The rows of each matrix lie in a flat space through zero, up to rounding. After each matrix: how many dimensions does the smallest such space have?

[[  9 -19 -47  11  17  23 -13  12 -21  26  -7 -14   3 -29  11  18   5 -16
   -9]
 [-19 -23  33  -7 -30 -13 -12  -9  -6   0  16   4 -12  27   6  -8   4  15
    2]
 [-47  33 -63 -22  38   4  22 -32  26  -9  -8   9   4 -12  31 -25   7   0
   32]
 [ 11  -7 -22 -49  17 -38  37 -17   5 -30   0 -37  21 -12  -4  -9  22   6
  -20]
 [ 17 -30  38  17 -34   1 -14  24 -12   4  19   6  -5  -4 -21   3   3  16
   -7]
 [ 23 -13   4 -38   1 -46  11 -11  13 -29  12 -23  18  45   6 -17   1   4
  -26]
 [-13 -12  22  37 -14  11   4  20  13  -2  11  18  -9 -12 -11  -7 -11   4
   13]
 [ 12  -9 -32 -17  24 -11  20  -4  -5  -6 -11 -32  14 -18   3   9   8 -14
  -20]
 [-21  -6  26   5 -12  13  13  -5 -29  12 -14  -9 -16 -54 -20  29  21   4
    5]
 [ 26   0  -9 -30   4 -29  -2  -6  12 -19  10 -10  16  41   6 -19  -2   4
  -17]
 [ -7  16  -8   0  19  12  11 -11 -14  10 -27 -15  -5 -25  -2  23   3 -19
   -3]
 [-14   4   9 -37   6 -23  18 -32  -9 -10 -15 -33  -7  11  -1  -3  10  -5
  -12]
 [  3 -12   4  21  -5  18  -9  14 -16  16  -5  -7 -11 -19 -13   9  -2  -7
   -4]
 [-29  27 -12 -12  -4  45 -12 -18 -54  41 -25  11 -19 -84  -8  44  42  15
   28]
 [ 11   6  31  -4 -21   6 -11   3 -20   6  -2  -1 -13  -8 -31  -1   7  13
    0]
 [ 18  -8 -25  -9   3 -17  -7   9  29 -19  23  -3   9  44  -1 -54 -14   8
   -4]
 [  5   4   7  22   3   1 -11   8  21  -2   3  10  -2  42   7 -14 -29 -14
   -1]
 [-16  15   0   6  16   4   4 -14   4   4 -19  -5  -7  15  13   8 -14 -23
    0]
 [ -9   2  32 -20  -7 -26  13 -20   5 -17  -3 -12  -4  28   0  -4  -1   0
   -8]]

8

[[ 23  10  12  15 -32 -12  -6  -3   9   7   7 -16 -14  27 -19 -10  -1  19
   -3]
 [ 10  19   2 -12 -22  -2   2   4   3   9  11   9 -13   2  -2   7  17  11
   27]
 [ 12   2  19  17 -12 -26  -6 -20   0  -1  -1 -24 -11  18 -13  -1 -12   0
   -1]
 [ 15 -12  17  25 -15 -15  -7  -5   2  -5   3 -23  -5  41 -30 -25 -21  14
  -22]
 [-32 -22 -12 -15  50   7  10  -4  -8 -19 -20  18  27 -29  24  -3  -4 -26
   -4]
 [-12  -2 -26 -15   7  48  -2  34  12  12   1  15   8 -32  29   8  11 -12
  -23]
 [ -6   2  -6  -7  10  -2   7  -4  -4  -5  -5  13   8 -10   5   2   8   2
   12]
 [ -3   4 -20  -5  -4  34  -4  27   3  13  10  10   1 -15  10  13   8   2
  -13]
 [  9   3   0   2  -8  12  -4   3  28   6 -17 -14   0 -14  23 -11   6 -10
  -26]
 [  7   9  -1  -5 -19  12  -5  13   6  12  12   0 -12   2   0   5   6   3
    2]
 [  7  11  -1   3 -20   1  -5  10 -17  12  28   4 -15  15 -22  22   0  18
   17]
 [-16   9 -24 -23  18  15  13  10 -14   0   4  38  13 -28  13  19  21   6
   29]
 [-14 -13 -11  -5  27   8   8   1   0 -12 -15  13  20 -14  12 -11   0  -6
  -10]
 [ 27   2  18  41 -29 -32 -10 -15 -14   2  15 -28 -14  52 -51  -3 -22  35
   -8]
 [-19  -2 -13 -30  24  29   5  10  23   0 -22  13  12 -51  52   0  17 -37
   -8]
 [-10   7  -1 -25  -3   8   2  13 -11   5  22  19 -11  -3   0  14   9  -6
   32]
 [ -1  17 -12 -21  -4  11   8   8   6   6   0  21   0 -22  17   9  25   4
   23]
 [ 19  11   0  14 -26 -12   2   2 -10   3  18   6  -6  35 -37  -6   4  42
   15]
 [ -3  27  -1 -22  -4 -23  12 -13 -26   2  17  29 -10  -8  -8  32  23  15
   71]]

6

[[-38  55 -11  34 -26 -12  23 -28  -5  13  50 -24  33  -4  16 -27  19  -2
   17]
 [ 55 -57  28 -36  16   1 -20  50  12 -31 -91  29 -29  23 -36  24 -24  15
   12]
 [-11  28   4  17 -20 -12  14  -2   2  -3   3 -10  19   9  -3 -16   7   6
   26]
 [ 34 -36  17 -23  10   1 -13  31   7 -19 -56  18 -19  14 -22  15 -15   9
    6]
 [-26  16 -20  10   4   7   3 -29  -9  21  53 -11   5 -20  24  -4  10 -13
  -24]
 [-12   1 -12   1   7   7  -2 -16  -5  13  29  -3  -2 -14  14   2   3  -9
  -20]
 [ 23 -20  14 -13   3  -2  -6  23   6 -16 -42  11  -9  13 -18   8 -10   9
   12]
 [-28  50  -2  31 -29 -16  23 -15  -1   4  26 -20  32   6   6 -27  15   4
   30]
 [ -5  12   2   7  -9  -5   6  -1   1  -1   2  -4   9   4  -1  -7   3   3
   11]
 [ 13 -31  -3 -19  21  13 -16   4  -1   2  -6  12 -21  -9   2  18  -8  -6
  -26]
 [ 50 -91   3 -56  53  29 -42  26   2  -6 -47  36 -59 -11 -10  49 -28  -8
  -55]
 [-24  29 -10  18 -11  -3  11 -20  -4  12  36 -14  16  -7  14 -13  11  -4
    1]
 [ 33 -29  19 -19   5  -2  -9  32   9 -21 -59  16 -14  18 -24  11 -14  11
   15]
 [ -4  23   9  14 -20 -14  13   6   4  -9 -11  -7  18  14  -9 -15   5   9
   31]
 [ 16 -36  -3 -22  24  14 -18   6  -1   2 -10  14 -24  -9   1  20 -10  -6
  -29]
 [-27  24 -16  15  -4   2   8 -27  -7  18  49 -13  11 -15  20  -9  11 -10
  -13]
 [ 19 -24   7 -15  10   3 -10  15   3  -8 -28  11 -14   5 -10  11  -9   3
   -3]
 [ -2  15   6   9 -13  -9   9   4   3  -6  -8  -4  11   9  -6 -10   3   6
   21]
 [ 17  12  26   6 -24 -20  12  30  11 -26 -55   1  15  31 -29 -13  -3  21
   53]]

2

[[-22  -9  -1  -4   0   5  -7 -24 -31   3  -6   0 -13   5   3   1  12  25
   34]
 [ -9   2 -11   5  -2  37  22  15  -2  -6   8   3   4  15 -18  38   1 -11
  -15]
 [ -1 -11  34   5 -18   8 -26 -24  20  14  20 -47 -26 -12 -15   2   2  -3
   -5]
 [ -4   5   5   3   0 -16   6  -1 -15 -28 -20  -1  12 -15  24  20  -8  11
   20]
 [  0  -2 -18   0   3 -30  12  27 -17   5  -3  23 -20 -15  -4 -19 -10   3
  -10]
 [  5  37   8 -16 -30  28 -20  -4   9   6 -13 -31 -22 -13 -17   7 -17 -32
    8]
 [ -7  22 -26   6  12 -20  11  29  16  12  -7  13 -10  -8 -13 -12 -12 -15
  -27]
 [-24  15 -24  -1  27  -4  29   0   4   8   4  19 -42 -23 -23 -11 -11 -12
  -24]
 [-31  -2  20 -15 -17   9  16   4   4  11   9  -2 -13  13   7  -2  25   1
  -12]
 [  3  -6  14 -28   5   6  12   8  11 -11   1  -8 -13  -9  -8 -14  -7 -13
   11]
 [ -6   8  20 -20  -3 -13  -7   4   9   1 -13   5 -20   1  -1 -25   6   4
   19]
 [  0   3 -47  -1  23 -31  13  19  -2  -8   5  26  20  11  11   5 -13   5
   12]
 [-13   4 -26  12 -20 -22 -10 -42 -13 -13 -20  20   8  36  22  27  28   1
   15]
 [  5  15 -12 -15 -15 -13  -8 -23  13  -9   1  11  36  15 -13   5  17  -3
  -29]
 [  3 -18 -15  24  -4 -17 -13 -23   7  -8  -1  11  22 -13  12  12 -11 -14
   48]
 [  1  38   2  20 -19   7 -12 -11  -2 -14 -25   5  27   5  12  30 -12  -8
   -1]
 [ 12   1   2  -8 -10 -17 -12 -11  25  -7   6 -13  28  17 -11 -12 -14 -21
  -17]
 [ 25 -11  -3  11   3 -32 -15 -12   1 -13   4   5   1  -3 -14  -8 -21   2
   -7]
 [ 34 -15  -5  20 -10   8 -27 -24 -12  11  19  12  15 -29  48  -1 -17  -7
   75]]

16

[[  3  13  -5 -11   8   9  -7  -7  12 -24  10  15   6   2   4  -5  16 -20
   -6]
 [ 13   6  -1 -26 -23  28  21  18  20   2   4   3 -20 -16 -13  12   4 -10
  -18]
 [ -5  -1  14   7  24  22 -16 -14  13 -37   7  22  -2  -8   3   2   7  -6
    3]
 [-11 -26   7  22 -29  -1  30   7   3  40  -1 -22 -11 -12   4  20 -29   9
   16]
 [  8 -23  24 -29  53   4  -6  10 -11 -51  -8   2  -9  16 -26   9  26  -6
   -1]
 [  9  28  22  -1   4 -73  17  28  -6  73  -6   4 -10  28   4  -6 -10  40
  -60]
 [ -7  21 -16  30  -6  17 -39 -18 -16  -6 -14   7   9 -16   4 -16 -16  31
   18]
 [ -7  18 -14   7  10  28 -18 -30 -13 -29  -1   2  17  -7  -1   0   8  -3
   17]
 [ 12  20  13   3 -11  -6 -16 -13 -25  29 -20  -7   3  -7   9  -1 -18  42
  -25]
 [-24   2 -37  40 -51  73  -6 -29  29   1  18  15  -3 -63   6 -10 -18 -11
   51]
 [ 10   4   7  -1  -8  -6 -14  -1 -20  18 -17  -8  -1  -5   2  -5 -13  30
  -11]
 [ 15   3  22 -22   2   4   7   2  -7  15  -8  -1 -13  -8 -10   6   3  19
  -29]
 [  6 -20  -2 -11  -9 -10   9  17   3  -3  -1 -13  -1  11   2   5  -2 -16
    5]
 [  2 -16  -8 -12  16  28 -16  -7  -7 -63  -5  -8  11   6  -5   9  13 -27
   29]
 [  4 -13   3   4 -26   4   4  -1   9   6   2 -10   2  -5  20   8 -15 -10
    3]
 [ -5  12   2  20   9  -6 -16   0  -1 -10  -5   6   5   9   8   1 -10  11
    1]
 [ 16   4   7 -29  26 -10 -16   8 -18 -18 -13   3  -2  13 -15 -10  18  10
  -18]
 [-20 -10  -6   9  -6  40  31  -3  42 -11  30  19 -16 -27 -10  11  10 -35
   21]
 [ -6 -18   3  16  -1 -60  18  17 -25  51 -11 -29   5  29   3   1 -18  21
    3]]

9

[[ 37  14   8  31  40 -35  -3  -7   7 -17  20  -3  -7  13  11  -6  -3   1
  -12]
 [ 14  69  21  21  10  48  26   6  -7  20 -18   6  -9  56  19 -12 -31   8
  -14]
 [  8  21  14  18  14  -7  12 -12   5  19  -8  26 -11  11  17   6  11  -7
  -13]
 [ 31  21  18  39  23  -7  11   9   1 -10  -8   3   6  43  24 -25  -6  -5
   -9]
 [ 40  10  14  23  33 -14   1  23  -9 -23   5 -35 -10  15  22 -32 -22  14
  -16]
 [-35  48  -7  -7 -14  68  23 -25 -19  35 -22  46   6  22  -5   2 -10  -8
   -1]
 [ -3  26  12  11   1  23  19   6  -4  19 -19  20  -6  23  21 -11  -2  -5
  -10]
 [ -7   6 -12   9  23 -25   6   1  19   6  27  42 -15  -4  24  -4  18 -16
  -13]
 [  7  -7   5   1  -9 -19  -4  19  24  -6  10 -11   0  11   2  10   4   1
    6]
 [-17  20  19 -10 -23  35  19   6  -6  40 -35  11 -17   5  14   8   2   3
   -9]
 [ 20 -18  -8  -8   5 -22 -19  27  10 -35  30 -51   1  -5 -11  -5 -19  17
    8]
 [ -3   6  26   3 -35  46  20  42 -11  11 -51 -23   9  39  21 -27 -14   5
    2]
 [ -7  -9 -11   6 -10   6  -6 -15   0 -17   1   9  35  17 -22  -1   2 -11
   20]
 [ 13  56  11  43  15  22  23  -4  11   5  -5  39  17  74  18 -14 -10 -16
   -3]
 [ 11  19  17  24  22  -5  21  24   2  14 -11  21 -22  18  50 -29   6  -7
  -26]
 [ -6 -12   6 -25 -32   2 -11  -4  10   8  -5 -27  -1 -14 -29  39   0  13
   15]
 [ -3 -31  11  -6 -22 -10  -2  18   4   2 -19 -14   2 -10   6   0  15  -1
    5]
 [  1   8  -7  -5  14  -8  -5 -16   1   3  17   5 -11 -16  -7  13  -1   4
   -5]
 [-12 -14 -13  -9 -16  -1 -10 -13   6  -9   8   2  20  -3 -26  15   5  -5
   18]]

7

[[  9 -21 -27  29 -14  -9   6   0   0  15  -9   9  -4   5  30  33 -12  -6
  -28]
 [-21  53  27 -14  30  -9  50 -28  -2   2  10  -6 -24  10 -45 -28  16  18
   47]
 [-27  27  -5   1   4   0  26  12 -10  -9   2  -3   0  12 -19  12  11   9
   23]
 [ 29 -14   1  30 -20  31 -30 -31  -1  18  30 -17  -2 -26  24 -11   2 -27
    2]
 [-14  30   4 -20  -2  -2  18  11  -3   1   6  -9  -6   5 -21  -4  22   4
   12]
 [ -9  -9   0  31  -2 -29  18  36  -3  -2   8   9 -14  16  -9  20  -6  -1
  -14]
 [  6  50  26 -30  18  18  21 -67   4  15  13 -22 -18 -10 -22 -52  21   9
   43]
 [  0 -28  12 -31  11  36 -67   5   0 -48 -14  -3  48 -15   5 -31 -20   9
   15]
 [  0  -2 -10  -1  -3  -3   4   0   0   2  -9   2   1   4   8   9  -2   3
   -8]
 [ 15   2  -9  18   1  -2  15 -48   2  -1 -13 -11 -10  14  24 -15 -17  17
   -5]
 [ -9  10   2  30   6   8  13 -14  -9 -13  11 -10  -3   7  -5  -5  -7   7
   25]
 [  9  -6  -3 -17  -9   9 -22  -3   2 -11 -10 -10  12   0  12 -15  -2   6
  -10]
 [ -4 -24   0  -2  -6 -14 -18  48   1 -10  -3  12   9   2  -3  15  -5  -6
  -22]
 [  5  10  12 -26   5  16 -10 -15   4  14   7   0   2 -20  -9 -13  14 -10
   15]
 [ 30 -45 -19  24 -21  -9 -22   5   8  24  -5  12  -3  -9  41  27 -14 -21
  -49]
 [ 33 -28  12 -11  -4  20 -52 -31   9 -15  -5 -15  15 -13  27 -42 -18   2
  -13]
 [-12  16  11   2  22  -6  21 -20  -2 -17  -7  -2  -5  14 -14 -18  -9  21
   23]
 [ -6  18   9 -27   4  -1   9   9   3  17   7   6  -6 -10 -21   2  21  -9
    8]
 [-28  47  23   2  12 -14  43  15  -8  -5  25 -10 -22  15 -49 -13  23   8
   35]]

7
